All rows are made from the same 11 directions, up to rounding. Whole rows:
[[-13.0,5.4,27.0,-22.0,-7.5,-13.9,-2.3,1.4,26.3,-13.1,2.1,3.3,1.8,-11.3,-16.6,15.0,7.4,22.7,-15.2,8.3,8.5],
[-10.1,4.1,-13.9,-8.3,17.8,-29.2,-18.8,5.4,-3.3,-3.8,22.3,-15.4,-14.2,-2.9,8.4,-10.3,20.5,4.7,-8.7,-19.6,-14.7],
[-13.1,-0.9,12.4,5.5,-7.7,-13.8,-9.5,5.3,32.7,11.6,39.3,-2.8,10.8,17.3,-3.6,-10.5,2.5,31.1,-13.3,-10.8,-3.1],
[2.3,-19.6,-1.9,-1.9,-2.8,-11.5,-27.1,-16.7,-23.9,-1.0,-28.1,1.3,1.2,-0.8,-5.1,-1.4,23.2,1.3,-15.8,9.1,8.7],
[-2.1,9.8,10.3,-20.6,-5.2,0.8,-4.5,12.3,-12.4,-17.0,-35.7,-5.0,-12.7,-54.3,-12.8,21.9,35.3,0.9,0.2,-3.8,-5.2],
[-6.2,11.8,0.9,-23.1,-3.6,-2.3,7.4,30.8,5.9,-11.6,-4.7,-7.3,2.3,-54.9,-1.0,24.7,16.0,-16.6,13.9,1.6,-15.1],
[-14.1,10.4,-4.1,-19.1,21.0,2.7,21.0,-6.1,13.3,-28.7,-11.7,-4.1,-4.7,2.5,-3.1,8.3,13.9,1.1,-26.0,12.9,-14.5],
[-6.3,-3.9,3.2,-0.9,-17.6,1.6,0.1,21.0,27.3,5.7,16.2,-2.0,28.1,-11.7,13.1,8.6,5.7,-13.9,5.2,11.5,1.0],
[3.5,-13.8,27.1,17.9,-26.9,11.1,-6.7,-10.8,11.4,4.2,0.2,1.3,14.2,22.2,0.2,5.5,9.6,29.0,-10.3,6.1,-4.2],
[-13.7,31.5,10.2,35.4,-7.8,9.1,9.4,11.0,20.3,-27.0,-10.4,-31.8,-21.2,3.6,5.0,21.0,20.0,6.0,-0.7,-17.0,-34.7],
[-4.7,-20.6,7.9,26.1,3.5,0.0,-25.5,-1.5,8.0,23.1,0.3,18.6,16.5,-23.2,-25.4,2.7,-9.2,17.5,-11.4,9.5,22.3],
[2.9,-7.1,-8.0,-7.9,-36.1,-6.6,-10.0,25.1,-11.7,7.0,0.1,-21.7,17.6,-12.2,16.3,3.9,34.0,-15.6,18.1,-7.7,-32.3],
[-11.3,-10.9,-8.7,44.1,25.4,-10.7,-29.5,-18.5,-2.1,15.0,6.2,1.7,-9.7,15.3,-22.7,-17.3,-2.0,31.2,-28.0,-12.6,2.1]]

Rows cut short, each followed by the rest of it:
[-5.6,-12.1,-21.8,4.9,-16.9,13.7,3.5,-1.8,-9.6,-7.5,-36.5,-15.8,23.0,15.1,7.6,-2.3,41.6,-18.5,-18.7] => [15.1,-27.7]
[2.2,-11.1,2.8,22.4,28.2,16.1,8.3,-19.5,3.2,-10.4,13.5,3.8,-3.0,20.8,13.0,5.1,-4.1,18.2,-20.5] => [9.5,-19.4]
[11.2,-10.9,0.6,15.4,-1.8,9.8,-3.3,-5.9,-15.4,4.2,-5.9,2.7,1.3,1.9,6.8,5.0,-6.2,-4.2,8.1] => [4.9,-3.7]
[10.5,2.7,-4.1,5.3,-12.6,17.6,9.1,-11.7,-32.8,-7.0,-38.4,-10.1,-14.0,12.5,-5.4,-3.0,19.4,4.8,1.3] => [-9.8,-23.0]
[2.1,3.0,-9.1,5.1,-0.5,6.3,5.2,2.9,-5.7,8.4,5.9,-4.0,-2.2,7.4,1.0,-12.7,3.2,4.7,3.1] => [-14.2,-11.3]
[-5.7,-14.1,3.8,2.7,-15.4,-8.9,-19.9,-11.5,1.8,-11.6,-31.2,-3.6,15.3,8.4,4.2,10.6,20.7,-15.7,-17.0] => [26.3,15.1]
[-1.1,11.2,-9.2,-9.3,-32.9,10.2,18.2,10.0,-6.4,3.9,-30.4,-9.1,8.4,8.2,-16.3,-6.4,5.8,-13.2,11.8] => [-3.3,-10.0]
[-0.5,7.3,2.8,-9.2,-3.2,-8.5,-10.2,1.0,1.2,-1.6,-9.1,2.0,-6.2,-10.1,2.0,-2.7,4.7,-10.3,3.1] => [-3.2,27.7]
[13.7,5.4,7.4,-28.4,4.3,-24.5,-4.8,-17.7,-25.1,2.9,10.2,7.9,-29.1,20.9,-6.2,-16.1,-27.4,10.5,15.1] => [-15.9,21.1]
[10.2,5.2,18.2,-25.6,-9.1,15.9,21.9,-5.2,6.8,-10.9,-6.1,11.6,2.2,2.9,10.8,6.9,-6.2,-3.5,5.8] => [11.9,17.3]
[5.9,-9.6,24.6,-0.2,-2.4,5.5,-2.9,-23.5,-14.9,-5.8,-18.5,8.1,-12.0,6.9,-23.3,6.8,5.3,41.6,-16.3] => [1.2,-7.6]
[0.9,6.0,6.3,24.5,-4.4,23.4,12.3,8.9,28.7,2.7,21.2,-1.1,12.0,8.7,25.4,1.6,-3.1,-4.0,4.4] => [-0.6,2.0]
[-0.4,24.8,-5.3,21.5,4.1,36.4,21.5,1.9,12.8,-14.0,-32.2,-1.8,-7.4,-6.1,14.2,1.9,8.8,-25.4,0.3] => [-0.8,20.5]
[4.3,-7.0,2.8,2.6,8.7,-8.5,-13.4,-8.1,-1.6,21.1,25.8,12.5,-4.4,9.5,-5.5,-21.4,-13.7,22.5,-2.0] => [-15.1,18.7]
[6.2,-14.3,-11.6,-49.0,37.3,-2.9,1.2,-6.2,-24.5,-14.0,-12.6,18.3,-2.9,-43.5,6.4,5.8,17.5,-12.9,-13.8] => [18.1,9.9]
[-4.8,2.3,-5.4,7.3,26.5,4.0,3.0,-7.7,19.1,-10.3,18.4,1.8,-0.9,13.1,25.7,-4.9,1.8,-6.2,-16.4] => [5.3,10.8]
[0.6,15.5,-9.3,-22.7,8.6,1.0,33.5,7.8,-18.2,-22.8,0.8,-18.8,-19.5,1.3,-3.3,12.6,0.5,2.5,10.5] => [-8.8,-61.6]
[-2.1,-14.3,37.4,21.3,3.3,14.6,-4.3,-13.3,21.9,-11.4,9.2,7.1,5.7,-1.6,-1.2,25.1,10.4,44.3,-25.5] => [14.1,-12.9]
[7.1,-3.7,0.4,-21.1,-36.0,-2.8,18.7,14.2,1.3,13.4,9.9,1.0,23.5,15.9,-3.9,1.4,-29.7,-17.8,30.2] => [11.6,-8.2]
[-1.6,12.5,23.4,-36.9,3.7,16.6,34.0,-0.3,16.9,-22.3,1.7,6.6,-4.6,-9.8,-4.6,13.2,10.3,26.0,-12.1] => [4.2,-13.9]
[7.5,14.6,6.4,31.4,-12.8,8.8,-7.3,10.1,-8.6,9.9,-3.9,-8.7,-18.0,-11.8,-1.6,1.2,-3.5,3.6,23.9] => [-26.8,-0.6]
[6.5,-10.2,3.2,-30.5,-6.6,-22.7,7.4,-10.8,-25.5,6.9,-1.8,10.9,-3.7,14.3,-37.6,1.7,-43.4,10.0,14.0] => [10.8,-9.0]
[24.4,-0.2,-9.8,-45.1,34.2,17.3,11.2,-21.9,-43.2,-3.5,-17.2,23.4,-27.3,-16.9,14.5,-24.9,15.4,0.9,-4.3] => [-13.6,29.4]
[4.7,-23.3,20.7,6.8,5.1,-4.3,-26.0,-3.0,1.6,8.3,-1.2,22.5,11.7,-37.9,-8.5,21.4,-11.3,4.8,-1.3] => [22.5,30.3]
[8.4,-10.5,-1.0,-28.7,-2.8,-23.1,-5.6,-8.4,-16.9,-1.8,30.3,-9.5,-5.4,31.4,21.5,-13.3,10.0,12.4,0.9] => [-10.4,-23.5]
[12.9,-27.9,2.7,-16.8,-1.7,8.6,13.7,-6.1,-8.6,13.7,16.8,19.8,24.9,8.3,-2.5,2.4,-25.7,5.8,4.8] => [23.6,-10.3]
[1.8,-31.0,-22.6,15.4,18.0,-9.0,-31.8,0.5,-9.6,10.8,9.5,3.6,21.7,-14.3,27.5,-1.1,12.8,-28.3,-7.5] => [18.0,9.0]
[-8.3,26.4,10.5,46.9,-32.1,21.0,0.7,18.1,26.5,23.3,-13.1,-3.6,-0.3,-5.6,-27.7,-8.7,-9.0,10.9,14.4] => [-26.8,21.1]
[-7.0,21.1,3.5,-27.4,-15.1,0.9,19.8,13.6,28.0,-16.0,-17.6,3.3,11.0,-9.9,6.5,12.2,-11.8,-42.7,12.1] => [21.8,36.6]
[3.3,12.6,-40.9,31.7,18.1,33.5,18.6,0.4,-3.9,22.8,-2.5,3.1,-0.5,20.3,10.3,-41.5,-7.7,-21.7,2.4] => [-21.7,14.1]
[14.9,-4.6,26.6,-31.1,-30.6,6.9,4.8,-3.7,-9.6,-10.4,-24.6,7.2,5.1,-9.7,6.2,16.9,9.7,-3.8,11.7] => [14.9,14.2]
[0.9,0.2,-5.6,-7.2,5.1,0.7,15.9,-6.6,-4.2,-11.8,-2.6,-2.9,-0.7,18.2,3.0,5.1,-12.0,-9.1,0.4] => [11.9,-15.1]
[0.8,19.1,-24.4,-16.6,13.3,-2.7,14.3,3.6,-17.5,-18.1,-13.9,-15.0,-19.7,1.5,15.8,-5.3,9.5,-30.6,8.5] => [-9.4,-11.1]
[15.2,2.2,-2.9,-5.8,-35.5,14.5,17.5,6.7,-24.6,8.9,-20.1,-6.5,4.0,10.5,-4.3,-2.0,-5.7,-11.1,28.9] => [-5.7,-18.7]
[17.9,14.4,3.6,-17.5,-7.5,25.1,23.0,0.5,-8.1,-3.2,-7.1,5.2,-9.1,0.7,23.7,-8.4,2.4,-13.2,18.4] => [-10.3,16.4]
[5.1,-0.5,-2.4,23.1,16.7,29.2,17.9,-15.0,9.2,1.9,12.4,6.6,0.1,29.9,15.9,-13.9,-5.5,12.6,-13.1] => [-2.8,-1.8]
[7.4,-10.7,6.0,-16.4,-13.6,-14.3,-13.9,-1.6,-4.6,-9.9,-0.5,-3.9,8.3,3.6,29.1,10.6,9.2,-24.5,8.0] => [16.4,11.5]
[-14.4,2.7,13.5,29.7,-4.6,-11.0,-2.2,3.4,21.5,-12.8,3.7,-11.9,1.9,7.2,-15.6,29.7,-20.9,5.3,-1.0] => [15.3,-23.1]
[-0.8,4.8,-6.4,42.0,-16.0,22.6,1.4,18.6,10.9,28.5,5.0,-1.2,12.3,-7.6,-9.9,-9.5,-7.8,2.3,14.4] => [-17.1,-2.1]
[36.5,-5.0,4.8,-2.1,3.9,38.9,38.3,-8.9,-38.1,3.6,0.2,15.4,-11.2,4.7,13.2,7.9,-40.0,-4.4,37.3] => [2.0,-18.7]
[-14.2,16.3,-16.0,26.4,-18.9,-6.6,-12.5,27.2,21.3,25.1,-11.9,-0.1,13.6,-22.1,-22.6,-7.2,-22.4,-35.2,21.2] => [-4.7,39.6]
[0.4,-13.8,-11.0,10.2,-1.6,-14.8,-11.9,23.7,-13.3,17.4,21.1,-5.8,10.1,-29.9,-10.7,13.9,-15.2,-5.8,23.0] => [-1.2,-34.0]
[17.5,-9.7,-3.0,-3.0,32.4,24.6,20.8,-24.2,-28.8,-1.2,-17.0,26.2,-12.7,-3.5,-12.2,1.0,-31.2,4.4,-0.9] => [13.3,7.7]
[4.0,-15.1,2.0,31.3,-30.1,13.4,-5.7,11.6,9.6,35.9,25.4,-0.2,27.6,16.2,-1.8,-14.4,-4.1,18.2,9.7] => [-11.3,-13.7]
[-6.4,9.2,0.4,30.3,-31.1,16.3,-1.9,19.6,12.1,21.5,-14.7,-5.7,12.4,-12.1,-21.5,-4.9,6.6,4.4,9.6] => [-15.2,0.5]
[-4.2,4.6,13.0,-15.9,-5.8,1.3,12.8,-12.3,3.4,-5.2,-11.0,5.1,-4.9,15.6,-25.9,-3.7,-1.7,27.8,-14.3] => [0.0,-2.7]
[28.4,-7.9,19.6,-15.1,-23.9,24.5,21.0,-7.7,-23.6,-2.5,-4.2,5.0,0.0,12.7,20.0,8.5,-4.6,4.2,23.5] => [3.3,-14.2]
[8.7,9.9,8.0,18.6,-28.9,-0.7,-17.4,3.5,-9.8,12.0,8.6,-19.6,-15.3,18.7,16.9,-19.2,28.1,18.6,12.6] => [-41.3,-7.5]
[1.8,-5.5,-3.9,-6.5,-5.4,17.2,13.6,9.0,2.1,18.7,12.3,7.1,14.5,-5.4,-9.5,-13.9,6.5,19.4,-2.3] => [-9.7,-14.9]
[1.9,-23.3,9.3,0.7,23.7,-17.0,-22.9,-7.2,-5.1,9.9,36.2,10.5,-1.5,-11.5,-2.6,1.8,-2.9,33.6,-12.2] => [-2.0,-9.4]
[8.0,-2.0,7.1,-32.1,10.0,20.3,25.4,2.2,12.7,-3.4,12.4,20.1,12.5,-13.8,15.8,1.8,-4.9,-4.5,-0.4] => [14.3,15.5]
[-5.7,-3.2,-36.3,24.9,-7.2,-4.2,-23.7,1.2,-17.2,3.5,-37.1,-17.9,7.1,6.7,13.1,-14.8,30.3,-43.4,-4.6] => [-0.1,8.7]
[-4.4,13.2,-3.9,37.9,-25.9,9.9,-20.5,-4.4,7.5,13.9,-32.5,-7.1,-1.4,18.2,-1.3,-24.3,20.2,-8.4,-4.6] => [-18.7,41.4]
[12.0,-7.6,16.9,30.3,15.9,21.4,6.0,-18.5,1.7,5.1,11.8,17.2,-6.7,12.9,0.8,4.8,-31.5,20.6,-0.1] => [4.7,9.0]
[-14.7,18.9,8.4,-6.1,8.9,-5.8,18.2,0.8,3.7,-30.3,-22.6,-11.6,-19.7,-11.2,-30.7,28.0,-4.4,10.7,-7.6] => [6.4,-31.9]
[10.0,3.9,11.8,-7.3,4.5,-15.1,-15.8,-10.4,-25.8,-27.8,-9.7,-16.8,-31.0,-2.9,25.4,16.8,24.0,-1.4,4.7] => [-8.1,-13.3]
[-23.9,17.6,-19.5,1.2,21.6,-52.0,-19.5,-1.4,17.3,8.9,27.9,-5.1,-17.5,25.9,-25.8,-25.1,-37.1,-3.2,-4.8] => [-15.4,25.7]
[11.0,-1.4,-7.4,18.4,-8.8,31.5,15.9,-2.8,-9.8,2.4,-33.0,7.2,9.6,0.0,3.4,4.9,-12.1,-28.0,12.4] => [15.5,11.5]
[-12.5,15.7,-7.8,2.6,-5.8,0.1,11.8,7.9,10.7,-11.3,-7.8,-17.2,-2.4,9.3,-4.3,0.7,12.7,-2.9,-5.4] => [-5.8,-21.9]
[31.5,-18.5,22.8,-5.1,-18.6,19.5,-2.6,-15.6,-53.2,9.2,-23.2,9.5,-14.8,-11.3,-10.9,6.1,8.3,34.2,16.0] => [-11.9,-19.4]
[9.7,-8.3,11.3,9.3,17.5,6.5,-3.4,-22.1,-14.6,-1.1,-5.2,14.0,-14.6,4.3,-8.0,1.9,-14.4,19.8,-6.9] => [2.5,9.3]
[-12.2,20.9,-6.8,27.0,23.2,-2.2,-2.2,15.2,10.7,-7.5,12.9,-14.9,-21.4,-22.2,-1.3,7.7,3.6,4.1,1.0] => [-21.6,-19.1]
[17.7,-12.7,1.2,0.2,10.9,6.3,-16.3,-15.3,-32.3,-8.9,-27.5,7.6,-11.4,-18.4,19.7,8.9,12.7,-17.3,3.0] => [9.3,19.9]
[-0.7,13.3,-10.7,-0.7,12.6,14.9,29.3,-1.4,8.9,-5.4,5.3,1.8,-2.9,18.3,4.0,-6.6,-20.1,-10.0,2.4] => [1.5,-3.4]
[0.8,9.6,17.4,-8.8,-4.8,-4.7,-1.1,15.1,18.4,-10.2,18.8,-3.5,-1.9,-20.6,21.3,17.7,2.3,-7.5,13.4] => [-0.3,6.7]
